The first 4 rows are patterns. Each new row is the sum of 2 different patterns, raised or lowered, with some noise. Before adding, each is slid sideways (what falls off one end comes back at the other) and multiplied by a number that may be negative. Names go in the order of the patterns.
(in the rows, 128 means zero)
Some rows, each with the names of its patterns after it:
[107 129 153 138 157 127 116 112 151 122 110 167 104 141 122 142 106 124
 139 106 127 147 114 140 119 120 141 121 120 142 155 124 102 132 158 149
 116 136  94 110 147 150 139 109 164 127] => k461
[146 167 165 114 132 117 129 146 150 125 122 158 112 122  69 128  87 117
 128 106 168 124 128 164 103 130 124 153  87 118 110 122 137 148 136 113
  91 153 140 137 123  93 115 122 131 141] => k575
[ 97 100 109 140 139 164 123 127  84 115 108 102 136 131 130 130 109 123
 125 129  87 142 119 112 146 120 137 139 123 128 119 125 124 120 114 144
 121  98 146 129 175 109 104 150 119 108] => k645
[ 91 106 141  92 108 111 159 114 142 131 135 142 146  98 149 174 112 111
 123 127 142 128 130 155 110 110 123 112 132 134 127 122 159 158 128 135
 117 142 135 151 116 134 115 161 117  99] => k518

New rows. What belongs after each?
[110 130 120 110  68 142 119 112 128  92 119 122 122 126 123 139 139 106
 112 122 117 111 145 116 146 125  91 128  77 106  76  94 104 113 150 140
 117 143  74 111 104 117  99 117 110 116] => k575 k645
[107 119  94 125 124  83 127 142 162  98 166 143 125 144  80 128 123  75
 157 133 129 109 159 126 138 132  95  84 115 134 160  91 105 100 135 153
 142 105 127 129 128 103  83 157 132 141] => k575 k518
[133 111 136 161  76 135 122 119 125  95 125 150 146 145 161  91  90  80
 107 122 160 129 131 170 140 118 124 106 146 129 143 107 161  95 158 121
  75  92  91 118  90 100 111 148 110 138] => k645 k518
[159 172 154 210 148 154 185 172 209 192 177 176 159 160 146 143 176 186
 177 152 179 161 214 166 136 204 174 204 150 182 168 185 200 179 170 172
 110 186 156 160 167 208 185 191 165 164] => k575 k645
[ 49  64  90  72  88  60  72  57  86  63 107  48  66 121 115 137  55  94
 116  85  36  70  44  62  85  78  96 105  60   4  83  79  61  87  69  83
  82  39  88  94  86  59  91  66  70 101] => k645 k518
[102 143 129 108 135 148 141 155 138 100 120 172 102 112 111 123 158  95
 144 128 153 161 122 111 127  78 141 116 159 150 140 138 131 145 121 103
 147 156 142 117 171  84 119 152 126 141] => k461 k645
[104 149  95 125 131  64 117  90 122 119 110 103  92 133 130  97 126  93
 103 104  71  87 123  95  91 111 115  89  83  89 101 111 141 166  92 115
 104 124  86  80 130 107  58 113  80 109] => k461 k575
[138 140 120 149 150 137 132 111 164 154 148 138 120 119 140 164 136 151
 134 183 145 127 138 155 175 173 154 129 155 101 139  97 173 118 147 157
 118 165 136 142 178 124 145 136 192 100] => k575 k645
[ 92  97  73 109  67  33  29  83  98  73  72  64  99  83 106  66 108 107
 156  66 146 140  79  95  54  94 102  60 113 110  82  54 124  87 110 102
  81  68 108 129 124  75  72  94 101 139] => k575 k518
[ 97 112 112 124 160 135 129 118 149 100 103 114 117 125 120 110 116 109
 130 126 106 140 135 144 130 173 110 118  93 113 144 103 108 157 148 148
 125 137 119 102 130 117 146 130 150 166] => k575 k645
[105  90 152 116 121 141 198 156 186 150 119 135  61 133 127 128 158 140
 150  98 161 131 142 150 122 109 121 174 150 114 127 100 142 154 130 136
 125 121 116  93 102 155 110 144 153  96] => k575 k645
[156 109 110 111 145 132  99 135 124 128  91 170 145 146 142 118 108 121
 140 131  89 119 113 138 144 133 114 131 114 122  75 110 160 150 151 120
 140 128 144 110 114 125 129 164 118 144] => k575 k518
[173 151 113 128  77 128 123 106 136 169 168 136 123 118 144 144 117 135
 131 104 184 115 116 109 108 146  94 111 112 155 106 163 131 114 166 154
 151 136 156 142 112 111 105 122 117 147] => k645 k518
[115 119 184 105 136 155  95 134 123 161  94 127 117 137 121 155 165  97
  93 106 160 162 102 106 136 153 157 157 135 157 129 122 137 164 143 163
 176 119 119 155 111 138  79 132  87 158] => k575 k645
[107 123  75 138 146 118 164 120 134 163 100 150 139 155 111 123 121 128
 141 131 117 123 105 161 135 137 121 113 120 138 114 150 167 190 180 117
 160 138 146 128 161 123 131 155 112 119] => k575 k518
[148 120 114 143 145  90 157 151 183 107 109 140 130 129 122  97 125 160
 124 185 124 139  87 140 120 104 158 142 127 151 114 137 142 135 103 160
 123 106 162 145 147 127 121 142 125 160] => k461 k645
[ 97  80 118  72  86 107 140  97 122 140 102 127 134  68 133 142  85  97
 105 115 123 112 119 142  76  92 124  80 114  74 123 121 117 142 123 138
 119 136 105 120  66 119  95 170 107  96] => k645 k518
[154  91 101  92 140  73  90 125  88 121 122 125  82  80 134  98 114 117
  71 112  95 106 128 115 128 146 120 107  83 108 140 138  97 110 107  86
 116  85 114  68 126 107  77 136 122 115] => k461 k575
[ 86 126 109 123 116 108  83 119 133  75 125  81 166 130 124 125 125 151
 103 126 102  75 101 114 112 125 152 132 139 110 100  93 103 135 142  94
 102 135 104 145 132  99 114  97  89  85] => k575 k645
[133 147 116 151 158 154 139 150 135 144 141 157 140 138 134 143 129  80
 159 103 144 151 121 178 134 140 173 113 130 156 159  86 150 127 180 136
 140 169 121  94 139 130 134 148 125 165] => k575 k645
[154 120  85 125 126  95 119 129 111 124 103  69 132 142 138 107 119 136
  95 118 125 142 114 149 125 113 136 128  86 109 115 123 134 106 121 112
 120  98 137 114 127 124 131 149 112 171] => k461 k518
[152 166 161 178 134 144 156 162 181 166 186 142 152 151 110 130 157 143
 165 157 144 141 156 161 141 156 165 216 142 181 131 165 186 107 164 167
 147 189 166 150 126 162 166 164 190 157] => k575 k645
[ 67 111  78  74 119  97 140 105 104 122  92  68  84  75  99  97 116 120
 121  84  28  51  58  81  70  80  85 127  66 107  98 103  72 129  61  97
 158  76  90 103  93 109  93  94 119  74] => k645 k518
[ 95  82 117 109  97 128  87  91 136  61 134 118 121  97  98 111  87 107
  95  64 113  87 109 104  95  76 129 125 115  49 118 159 160 113 100 112
 106 138  98 127  78 134  94  73  86 153] => k461 k518
[ 97  41 112  78 113 114  72 101 109  97 135 127  93 106  68  97  98 136
  78  83 119  85 106  84  89  88 108  94 110  95  97 130 144 102  93 125
 106 118  75 115  87  98  95  97  70 125] => k645 k518
[120 129 131 104 168 137 118 104 111 104  99 156 112 149 154 164  89 124
 126 103 140 157 107 128 136 102 131  66 115 102 138 119  79 162 144 138
 144 108  99 103 159 104 120  89 149 130] => k461 k575
[117  79 107 128  87  88 116  65 101  72 131 104  86 120  85 141 117 118
  80 110  76  94 118 130  97 123 112 101 103  91 101 122  96  84 106 151
  86  87 100  96 103 122 106  93  83  97] => k461 k645
[133 119 116  92 130 149 119 150 104 136 151 128 106 145 106 117 106 106
 102 143  90  94 132 110 140 122 148 105  98 117 129 118  96 111 103 127
 134 156  92  96  86 105 115  88 123 102] => k645 k518
[ 99  94  83  67  87  72  71  86  48  37  83  86  61  74  65 111  65  94
  83  83  82 116  53  74 142  67 114  63  59 115  77  65  76  42  52  91
  81 121  79  81  37  97  89  58  94  78] => k645 k518
[154 151 184 169 105 194 199 194 125 128 177 162 138 128 152 124 153 166
 180 157 166 117 142 166 161 167 168 150 173 145 173 142 163 111 198 144
 119 146 132 176 139 138 141 177 144 166] => k645 k518
[119 150 120 101  83 147  75 109  80 117 169  97 126 163 128 144 131 127
  81  79 110 117 164 144 145 131  89 134 127 124 131  94 113 113 155 119
 137 163 134 114 113 104 125 128 144 121] => k575 k645
[130 197 189 222 160 226 178 156 185 153 181 186 139 177 159 189 147 192
 203 169 182 159 163 150 176 209 138 161 173 165 205 174 171 175 156 149
 147 161 177 152 180 189 172 144 180 152] => k461 k575
[114 106  80 114 139  95 132 106 143 154 153 124 101 120 134 126 123 133
 116 133 109 103 103 136 114  84 129 130 147 107 109 126 104 104 121 123
 122 129 119 111 121 126 107  87 121 129] => k645 k518
[123 128 152 119 161 141 132  92 141 126 107 132 121 151 149 141 104 137
 157 105 133 116 105 143 111 143 124 161 147 141 131 120 118 103 118 157
 109 130 115 126 134 146 127 135  97 125] => k575 k518
[107 117 146 110 138 150 129 134 113 109 144 131 153 102 129 151 100 159
 120 141 122 155 123 124 169 120 108 111 128 154 125 125 151 155 130 122
 125 144 102 105 111 167 131 172 166 108] => k461 k645
[163 136 125 134 133 157 121 171 119 174 149 136 157 138 142 165 122 167
 181 136 138 153 129 161 174 127 167  85 150 165 111 159 169 175 167 183
 157 136 112 142 153 191 173 155 176 127] => k645 k518
[128 100  93  82 107 106  80 106 124 142  80 151 115 150 108  58 131  96
  62  96  79  92  98 147 149 115 111  58  79  80  92 142  92  98 103  90
 128 111 111  69 110  84  62  95 111 110] => k575 k645
[119  97 106 102  90  59 133 106 110 127 100 106 124 113  92 120 117 147
 110 128 129 111 105 102 119 152  76 111 134 111  84 116 100 112 126 115
 129 106 123 104  89  94  87 121 141 123] => k575 k645
[ 88 179 144 132 143 141 162 120 139 114  90 110 126 127 144 161 145 158
 124 116 112 115 147 152 111 113 148 117 154 148 112 129 106 103 103  98
 138 123 137 129 120  96 133 152  88 134] => k575 k645
[ 77 166 103 122 138 130 125 136 133 112 119 137 115 125 106 137 130  99
 138 136 189 107  90 154 140 123  93 108  88 128 150 173 130 116 109 116
  98 104 150 136 144 126 100 115 141 125] => k461 k645
[156 132 142 132 112  94 140 164 127 125 153 158 125 129 120 149 128 131
 115 112 156 121 121  76 153 123 119 131  99 166 127 146 143 114 120 149
 134  71  92  96 132 104 125 119 139  91] => k575 k518
[117 106 108 101  89  89 134 122 139 109 107 121 113 124  61 149 140 160
 128 168 150 138 149  73 119  93  90 144 141 132 109 174 124 133 123 112
 109 113 137 149 121  99 117 137 142 133] => k575 k645
[156 114  88 127 119 151 123 138 122 102 118  92  80 144 106 134 126 100
 107 129 115  84 136 141 169 104 141 135 115 161  98 115 107  86 153  96
 130 114 154 114 133 111 114 111 122 123] => k461 k575
[114 117 133 103  98 110 142  93  99  80 102 133  81  99  92 140  97 124
 109 134 122 110 102 134 184  89  84 123 107 114  94  98 124 105 109 136
  96 118  89 106  96 125 145 120 122 104] => k645 k518
[131 138 156 160 148 148 199 118 133 154 119 155 141 138 145 177 178 149
 153 141 170 143 171 150 140 133 152 144 133  98 130 168 131 144 140 167
 125 141 151 156 186 170 127 183 186 129] => k645 k518
[ 77  58 119 100 110 105  78  88 123 129 116 122 125 145  99 125  84 110
 105 147  97  76  99  74 111  30  90  60 118  95  95 136 107 114 144  63
 120 135 115  57  94  89 107 114 122 129] => k575 k518
[105 108  83 101 146 125 130 150 137 108 136 125 115 146 148 167 133 154
 165 118 122  65 115 138  76 134 112 155  97 174 138 148 141 134  90 139
 175 148  96 116 123 144 160 142 153 116] => k575 k518
